The same things were measured in two ways. Each way mixes the same 7 hidden numbers, adds some noise and spreads widely along 5 directions of its own, which tell nothing about the thing.
Some things both ways: the first way, then the second way.
[ 20 -16 -14  24  10 -34  14   8   7 -27   4  -7  -4  -4   4  16  14  -1
  -2   6  12   9 -12]
[-23  34  20 -39  21 -25 -25  17 -47 -26   1   8  20  19]

[-11 -10 -15  -8 -16 -14  17  -5 -11 -24 -14  -2 -15 -27  20 -12 -42   0
 -12   6  -4  -3 -10]
[-20 -54  11  10   7 -20  -7  21  41 -22 -15 -14  19 -29]

[-15 -46 -35 -26  15 -26  30  -7  -8 -29  14 -13  17  -7 -17  35  -1 -23
 -59 -28   0 -36 -41]
[ -9  40 -17  -1  30  14 -24 -15  18   5 -40   1  26 -23]

[ 12 -16  34 -34   2 -62  13 -15  22 -42  27  19 -19  -3 -31 -37  -2   6
 -23 -21  -7  -9   6]
[-14  28  28 -17  27  44 -13 -21  27   0 -54   5  46 -17]

[  7  -8   9   3  39  -2   7  26  12 -17   7   4  -5  -5 -23   7  12 -18
   6 -11  12  -8  -5]
[ 10  17 -12 -45  29  10 -12  -9 -56 -11  84  23  -4  -5]

[ -3  -4 -44  11 -25  24   8  -9 -21 -31  -9 -15 -28 -14  16  29 -16   0
 -31  34  22   1 -14]
[-25 -12  11   0  22  -6  -9  -4   1 -34 -26  -6  36 -17]

[  0 -15 -23 -18  10 -16  23  10 -26  -7 -10  -3   6 -29   6  15 -15  -5
   2   8  -8  -4 -17]
[  8   9 -11  -3  25 -23 -20  62  17  11  12  16  -1 -20]

[ 11  -3  29 -14  -3 -13 -12  -5  14 -35   9  11 -23  -5 -14 -20   6   6
   1   0   4  11  11]
[ 12 -43  15   8  -7  11  11   7  -3 -24  53  -3  -7 -32]

[-15   7 -40  11  -9  18  19   1  17  17  -7 -58  13  -5   1  22 -33  19
  -4  -3   0 -33 -31]
[ 14 -24  39  13 -10 -74  28  -3 -19 -48  63   3  33 -32]

[ 13  -1  37 -26 -20 -17 -11 -21 -33   4   4  18   6 -22   7 -27 -11  27
   8   6 -25  16  10]
[-23  -3 -32   2 -25  -3 -31  15 -21  31  62   2 -23  25]

[ -3 -17 -55 -21  12  -4  10  -3 -29  -7   0 -42  18 -17   8  16 -43   7
 -24 -17 -11 -34 -34]
[ -9  13 -25 -12  25  12 -31  48   7  20   5  21   1 -10]

[  2  21  17  -2 -19  49  -3   2 -11  27   8  15 -11  -8  -2  15  23   9
   8  37  -5  -3   2]
[-19 -26 -53  18 -30  19 -31 -12  41  26  22 -35 -59   4]

[  1  28  -3  -1  -7  19  18  15   4  -6  -4  13 -44 -20   9   0 -11  -7
  14  42  12   1   8]
[  6  19  26 -39  40 -39   1  -9  20 -12  10  28  33  -1]

[-15 -13   8  50   9 -37   2  -6  42 -14   5 -17  15  13 -30  20   9 -16
 -21 -34  36  15 -14]
[-46 -13 -15  -7  14  -4 -25 -41   2   3 -22 -18  28  12]

[ -2  26  10   0  15   1  33  15  -3  25   9  17 -22 -18 -21  -2 -10  -8
  10  27   8   0  12]
[  6  -3  -9  -3   7  -8   0   2  43   0  16  17 -17  -4]

[-12   1  15  35   1  46 -19   2  -4  28   5   1  12   4 -10  16   0  -1
 -12  -2  13   1 -11]
[-39 -23 -34   7  -1  -4 -30 -62  22 -11  -6 -25 -11  16]

[ -1 -23  22 -12 -10 -36  23  -7   5 -33   5  24 -10 -12  -7   5   9 -10
 -22   2  -1   9  -8]
[-11  28   8  -8  18 -34  -9 -27 -18 -15   0   6  41  -3]

[ 18  18   8   2 -12  20  16  11 -16  10  -9  10 -22 -26  15   0 -10  16
  28  50  -7  16  10]
[-15  11   9 -22   6 -34 -20   5 -31 -22  33   3   0  17]

[  4   3  -4 -10   7  -7   5 -11 -19  28   4 -35  36 -15 -14   7 -37  26
   8 -21 -15 -10 -15]
[ -8 -14  15  33  -6   2  -8  36 -40 -32  30  -3  32 -36]

[ 25  -5   6  17 -13   9 -45 -19   3 -32  23  -7  -3  24  -7  -2  29  16
 -27  -7   8   5  -1]
[  6  -2  19  -9 -28 -22  14 -31 -20 -12  69  10 -28  29]

[ -3  14   6   3 -14  50 -25  -2 -10   2 -15  -4  -9 -11   7  14  -6  10
   9  19   9  12   1]
[-10 -71 -21  27  -3  25 -21  35 -27 -14  69 -19  -1 -48]

Other things, the second way, with their names:
(668): [  9  22 -21  -9  16 -13 -18  19  12  27  50  25  -7  -3]
(205): [ 20 -17  15   0   0 -14  -9   3  12   5  86   8   0 -16]
(950): [-39 -20 -41  15 -11  29 -22 -70   6   4   2 -37  -1  -1]
(714): [-45 -24 -61  10  -5  47 -38   1  -2  22   0 -10 -19   5]
(29): [-32 -48 -30  -5   9  46 -36  57 -27   4  21 -11   9 -30]
(895): [  1  20  11 -35  18 -45   3 -28  22 -32 -11   7 -20  16]
(491): [ 12   0  25  10  16  -8   5   3  10 -39  -5   0  23 -44]
(136): [ -5  34  27 -31  17 -25  -4  17 -64 -43  43  29  38  -1]
(674): [-13 -10 -13   4 -20 -10 -14  -7  30   7  19 -13 -41  18]
(553): [-21 -43 -11   5 -16   5 -15  -1  -2 -13  26 -26 -17  -4]
(411): [ -6   7  12 -10  39 -12 -23 -19 -26 -18  30   1  57 -33]
(917): [  1 -25 -16  18 -43  -6   0  28  -7  -2  58 -12 -59   9]
(654): [  1 -24 -27   1  -9 -17   2 -58  32  17  52  -6 -19   2]
(25): [-10  15   4 -12  30   8 -16   1  25 -12 -17  23  17  -6]
(547): [-15  13  55 -18  16 -20 -14   0  -7 -34  16  14  52   3]
(820): [ -1 -27  33   5   0   3  -3  21 -16 -52  28  -3   0 -18]
(822): [ 20 -52 -26  20 -10  24   5  35  65  -2   9  -7 -51 -43]
(197): [-13 -51 -23   7 -23   4 -13  -9  38 -12  25 -25 -46  -5]
(898): [ 12  23  17  -8  26 -14 -11 -11 -15  -9  53  23  35 -18]
(238): [-25   6  39  -9  23 -72 -15 -43 -16 -50   0 -20  50   6]
(360): [  6 -27 -23  -1  -1   7  -5   9 -51 -19  91  10  -6 -22]
(493): [ -4   8 -14 -12  -2 -14   4 -72 -10 -15  29 -14 -12   6]
(330): [ -5  32 -41   4  15   3 -13  -1 -55  -3  39  15   7 -15]
(761): [-14  16 -28 -20  23  -7 -15 -34 -17  -4  13  -1  10  -2]
(403): [-16  35  25 -34  26 -55   3 -35  24 -41 -55   6   6  31]
(100): [-34 -21 -27  -9  -8 -25 -32 -23  10  29  41 -22 -11  29]
(48): [-13 -18   7   0  13 -26 -22  23  -8 -24  22  -6  19 -13]
(298): [-22 -43 -45   8 -19  38 -24  24  -5   4  12 -36 -32 -22]
(57): [  8  -8  16 -13  11 -35  -1  -1 -55 -26 105  24  16  -1]
(285): [ 21 -65  15  18 -30 -37  25  16  66 -33  33 -15 -54 -18]
(313): [-13 -47 -33   1 -34  45 -17  11  -8   8  74 -13 -54   1]
(958): [-19 -16   7  -3  17  25 -32  32  -2   4  31  17  33 -21]
(172): [ 23 -42  39   7   6 -55  28  72 -36 -56  65  21  36 -53]
(768): [-26 -24 -13 -16  29  78 -27  30 -14 -22 -17   2  18 -38]
(420): [ 16  20  33 -11  43 -41   8 -12  25 -43 -37   1  21 -24]
(237): [-39  24   4  -9  34  21 -36 -10   5   4 -45   0  49   2]
(500): [-23 -15 -23   1  12  14 -29 -24  68  21 -26 -13  -5   0]
(40): [  0 -11 -15  15 -20 -19   6 -33 -18 -19  56  -5 -21  -4]
(404): [-20  -3 -20 -12   3   1 -21 -11  10   3  13  -5  -6   2]
(568): [-24 -66   1 -12   0  -1 -12  -2 -17 -25  70  -4  16  -9]
(499): [ -4  16  34   5  18 -19 -12   7   2 -30 -16   2  30 -14]
(283): [-25  11  42  15  11  -8 -13 -11  61 -26 -85 -11  27   1]
(395): [-13 -43  50  -7   5  24 -10 -16  59 -17 -20 -20   9  -8]
(243): [-20 -45 -21   6 -22 -29 -19   9  -5   7  57 -28 -14   2]
(679): [-10   7 -25 -14   1   7 -18 -29   1  20  33   0 -14   9]
(652): [-43   6 -31   2  -9  14 -39   3 -21  25  -1 -12   1  20]
(663): [ 10  26   3 -13   5 -36   4 -49  31   3  28   4   3   1]
(881): [  3 -28   6  16  -3  28  18 -17 -17 -34  45  16  13 -36]
(929): [-11  -1  25   6   6  -1 -21  -3 -16 -43  -8 -24  11 -14]
(751): [-19 -47   5  -1  -3  18  -8 -28 -28 -43  34 -25   8 -18]
(37): [  9  -2  32   2  -1 -40   3 -13  17 -31  30  -1  -7  -2]
(969): [-12  40 -16 -36  26 -21 -29 -18 -35  11  52  21   8  25]
(593): [  0 -39   4  31   3   9  -4  19  56 -10  -9  -4  -4 -34]
(897): [-12 -17  -1  -6  -1  -3 -18 -21 -14 -10  62  -9  -8   6]
(842): [-14  -9 -20   3  -6  -1 -15  19   0   0  13   4 -11   3]
(772): [ 18 -34  30  19 -15  26  14 -11 -20 -30  86   7   5 -36]
(110): [-19  13  13   8  -5 -11 -23 -18   3 -17  -4 -26  20  -4]
(592): [-39  20 -49 -16  15   7 -43 -39   7  23   4  -1  -2  27]
(472): [-10  13 -22 -17   6  -8 -11 -33  19  -1   0  -4 -23  13]
(541): [ -2  36 -34 -19  40 -34 -30  52 -25  28  23  20  30 -17]
(187): [-32  20 -48 -25  28  -6 -44 -57  42  47  -6 -12   7  19]
(479): [-24 -39  -4  18  -5 -13 -30  38 -34 -26  37 -21   1  -9]
(199): [ -9 -22 -65  15  -1  40 -28  48  24  31   9  -3 -41 -24]
(870): [-31 -43 -11  -7 -16  -1 -33 -16 -48  -1  89 -32   5   7]
(968): [-23 -26  -4  -8  18 -40 -14   5 -20  -7  28  -7  40 -12]
(889): [-16 -63  -4  16  29  49 -32  60  -6   3  17 -11  32 -57]
(903): [ -2 -36   6  15  19  13 -12  54 -35 -39  33  -2  38 -64]
(932): [  8 -37   9  42 -44 -37   7  20  37  -8  48  -6 -34  -5]
(512): [-15  17  12 -10  15 -29 -17 -19  77  10 -26  20   0  32]
(431): [-18 -25  21  -8  17  -7  -8  12 -54 -58  31  -1  22 -10]
(142): [-22  24   0  -4  21 -52 -13 -27 -28 -18   6   2  46   3]
(976): [-26 -13 -19 -13  22 -18 -10   8   8  -5 -24   5  17  -4]
(289): [ -7 -51 -28   6 -26  62 -14 -19  76  18  24 -12 -69   1]
(498): [-11 -32  -2   5 -16   4  -7 -33   9 -19  29 -20 -22  -2]
(610): [  9 -31   0  14 -16 -33   6   4  50   1  24  -4 -25  -7]
(211): [ 16   7   5 -28  24 -55   3 -26  36   3  38  15  -3   3]
(548): [ -5 -68  12  43  -3  35 -13  62   1 -27  23 -15  20 -70]
(41): [-29 -18 -29 -15   0 -14 -27  -4  -4  14  14 -22 -14  12]
(320): [  7   0  12  -5  23 -31  -4  17 -18 -27  44  19  29 -24]
(855): [ 23   1   2  -7  14  33  -2  39  17   8  47  40  -2 -32]
(185): [ -5  -5  61  -6  21 -56   1  -6 -10 -62   5  -4  48 -16]
(857): [ 14  13  15  -2   3 -46   0 -12 -46 -25 110  32  19  -4]
(776): [-23  -5  20  -4  -4 -25  -4 -10  34 -45 -56 -16  -9  14]
(92): [-13 -32   1  12 -10  40 -19  23  14 -11  12 -14  -9 -20]
(45): [  9 -19 -13  18   3  21 -18  44  40  -5 -10  -4 -41 -23]
(699): [-15 -16 -21 -33  28 -14 -19 -21  10  -5  17  -1   2  -2]
(304): [  6 -29  -5   7  13  -3  -1  36 -28 -42  41   5  10 -50]
(204): [-14 -35 -21   9 -10   8 -14  23 -33 -18  48  -9 -13 -14]

Some of these things the first way, each followed by its name:
[  2  -4  17  11  -2 -61  38 -11   4  -2   9  10   4 -16 -21  16   2  -7
  -5   2  12  31  -1] | (652)
[-10  -9   1  17 -23   2  -8  -6  26 -12 -14 -21   8  -1  15  -1 -18  14
  -8 -11   1  -5 -19] | (968)
[  0   7 -24  13  12  19  -2   9 -30  24 -18 -39  27 -22   9  32 -32  12
  22   2   2  16 -16] | (479)
[  8 -15  34   4 -16   9 -31  -8  -8 -13  -5  30   3  -6  14 -12  13   5
   1   6 -11  20   2] | (48)
[ 14 -22  -2  -6   4 -27  15   0 -10 -16  13   3  -3  -9   5 -18  -5  12
 -18  -2 -18 -20 -18] | (136)
[  4  18  24  16  15 -13  15  13  21   6   8  10  -9  -5 -33   8  10 -15
  11   5  27  15   8] | (498)
[  1 -19  14 -29 -28  59 -59 -13 -13 -21  -9  -1   8  -1  26 -11  13  20
 -16  -3 -27 -21 -17] | (411)
[  3  20   1   9 -10  32  -7 -11   1   4  22  -5 -27   8 -27  -6 -16  15
 -19   7  13 -13  10] | (881)
[ 16  12  14  17  27 -18  12  15   2   1  10  13 -12  -8 -20   6  13 -10
  22  12  20  18  10] | (820)
[ -1   0  24 -26   0 -21  41  15 -15 -11  -3  48 -38 -39   3 -16 -16 -15
  11  33  -3  18  16] | (197)
[ 18  27  53  19 -14  39 -11  11   1  18   5  44 -26  -1  -4   0  43   0
  27  44   6  25  22] | (969)
[  9 -18  -3  -2   1 -30 -15 -19 -16 -15  15  -5  15  -1  -2  -6  -9   8
 -29 -25  -4  -3 -12] | (283)
[  5 -13  -1   2   8  32  -5  15  -3 -21  -7 -10  -9  -8  -2  22   5   1
  -5  14   7  -6 -12] | (420)
[ -5 -19  -6 -13 -16  40 -15   5 -14 -29 -13   6 -28 -15  29 -12 -21   7
 -18  16 -10 -15 -12] | (699)
[ -2  23  58  21 -12  57 -33  -5  26  42  16  -3  16  16 -36  -5  12  30
  10  -5  -2  -6   6] | (950)
[ -5 -30  -2 -27  -4 -36  23  -3 -12 -41  -5  21 -16 -25   9   4  -6 -17
 -23   5  -6   2 -12] | (903)
[  8  14  22 -12   3 -20  62  18   4   9 -11   7 -22 -36 -16  12 -21  10
  37  43  -1  17  15] | (298)
[ 20  -4  69  -1  27 -11 -21   5  -9   9  15  34   8  -3 -29 -19  20   5
  22 -11  -6  28  22] | (45)
[  6  36  -4  13  22  42 -18  11  -7  30  28 -11 -10   9 -32  -1  -2  -3
   2  -5  22 -18   9] | (289)
[ -9  -2 -16   1  11  -6  34  17   4  21 -12 -32  25 -20  -2  24 -22   4
  11  -1  -9 -20 -29] | (541)
[ 14  18  30   8  11 -16  10  10   5  18   8  15  -1  -9 -18  10  22  -2
  24  16   9  20  11] | (499)
[-13 -12  -6 -38   5 -26  44   3  -2 -12   3  13  -9 -24 -14  16  -5 -26
 -20   6  -3 -17 -17] | (663)
[-10  21  -6   4  20   6  11  12  11  37   2 -40  27  -7 -23  10 -26  10
  20 -14  -1 -19 -13] | (610)
[ 18  -4  19   0  -4   7  -7  -1  -2 -31  22  25 -37  -2  -9 -23   9   2
 -18  12   6  -1  15] | (768)
[ -6 -11 -14  -4  19 -19  12   2  -8  -5  11  10   9  -4 -12  15  19 -30
 -25 -12   5 -14 -19] | (668)
[  0  21   9   6 -34  36 -26  -6  -5 -17  -7  15 -42  -8  26 -29 -15  11
   5  30   5  10  13] | (568)
[  8 -30 -13 -13 -18  32 -36 -19 -32 -23   0 -26  13  -8  19  -8 -31  36
 -24  -9 -24 -14 -19] | (204)
[  5   7  41  22  -4  32   1   9  32  -3  10  16 -20  11 -28  17  35  -3
  -6  20  21   7  11] | (493)
[ -2  22 -12  30   9  19 -29  -1  -8  30  19 -11  17  16  -9  -1   5  -9
  -9 -23  15 -13  -6] | (512)
[  1 -15  -2 -31  11   4  -5  -2 -41  -8   5  -2   2 -28  -2 -29 -57  20
  -6 -17 -22 -16  -4] | (25)
[ 11 -11   1  11   5 -25  16   4 -13 -35 -11  20 -27 -21   5   7  -8 -10
  -1  25  22  36  11] | (431)
[-17  -8 -48 -29  10  -6  37   7 -51  -5  -6  10 -11 -38   9  32 -27 -38
 -23  17   7 -11 -18] | (857)
[  1  14   7 -11 -11  -8  18 -12 -31  25   7  11   4 -22   0   0 -16   7
   6  13 -10   8   3] | (932)
[  3  18  25  19  20 -10  39  25  18  11   7  23 -24 -14 -32  23  14 -17
  16  27  27  21  12] | (472)
[  7  17   9   5  -9  16 -21  -9  -1   5  10   0  -1   3  -6   1  12   6
  -1  10   8   2   3] | (548)
[ -8  -5  -2  11 -10  24  -7   6   3   6 -20 -10  16  -8  17  15  -3   6
   7  11  -5   1 -20] | (238)
[  5  -9 -13  10  -2 -28   7  -3   8 -32   1  -4 -11  -8   3   0  -1  -2
 -12  -1  13   6  -7] | (29)
[  4  21   3 -10  16  -4  -6  -1  -5  -6  18  10 -20  -2 -28   7  15 -22
  -5   5  22   6   8] | (772)
[  3 -25  17   0  12 -24 -20  -5  10 -14   2 -20  29   0 -11 -16 -19  19
  -5 -43 -10  -5 -14] | (553)
[ -8   9  16  -5 -19 -10  12   2  -6   1 -19  18 -10 -28  12   5  -9  -8
   9  25   2  26   0] | (100)
[ -4  -9 -48  15   3   8   7  13   0 -13  -8 -32   6  -6  17  31  -1  -9
 -15   2  11 -22 -31] | (185)
[ -7  -9   4 -28  -6  39   8   6 -13   5 -16 -27   1 -26  -2   2 -56  38
   8   7 -24 -22 -10] | (761)
[  0  17  20 -26   4  37 -41   4   5  24   6 -10  22   5  -4 -29   8  12
  17 -25 -25 -32  -8] | (205)
[ 13  29  -5  -1 -20   0   0  -1  -5   6  11  10 -19  -8  16 -20   9   3
   7  27  -6  -9   4] | (547)
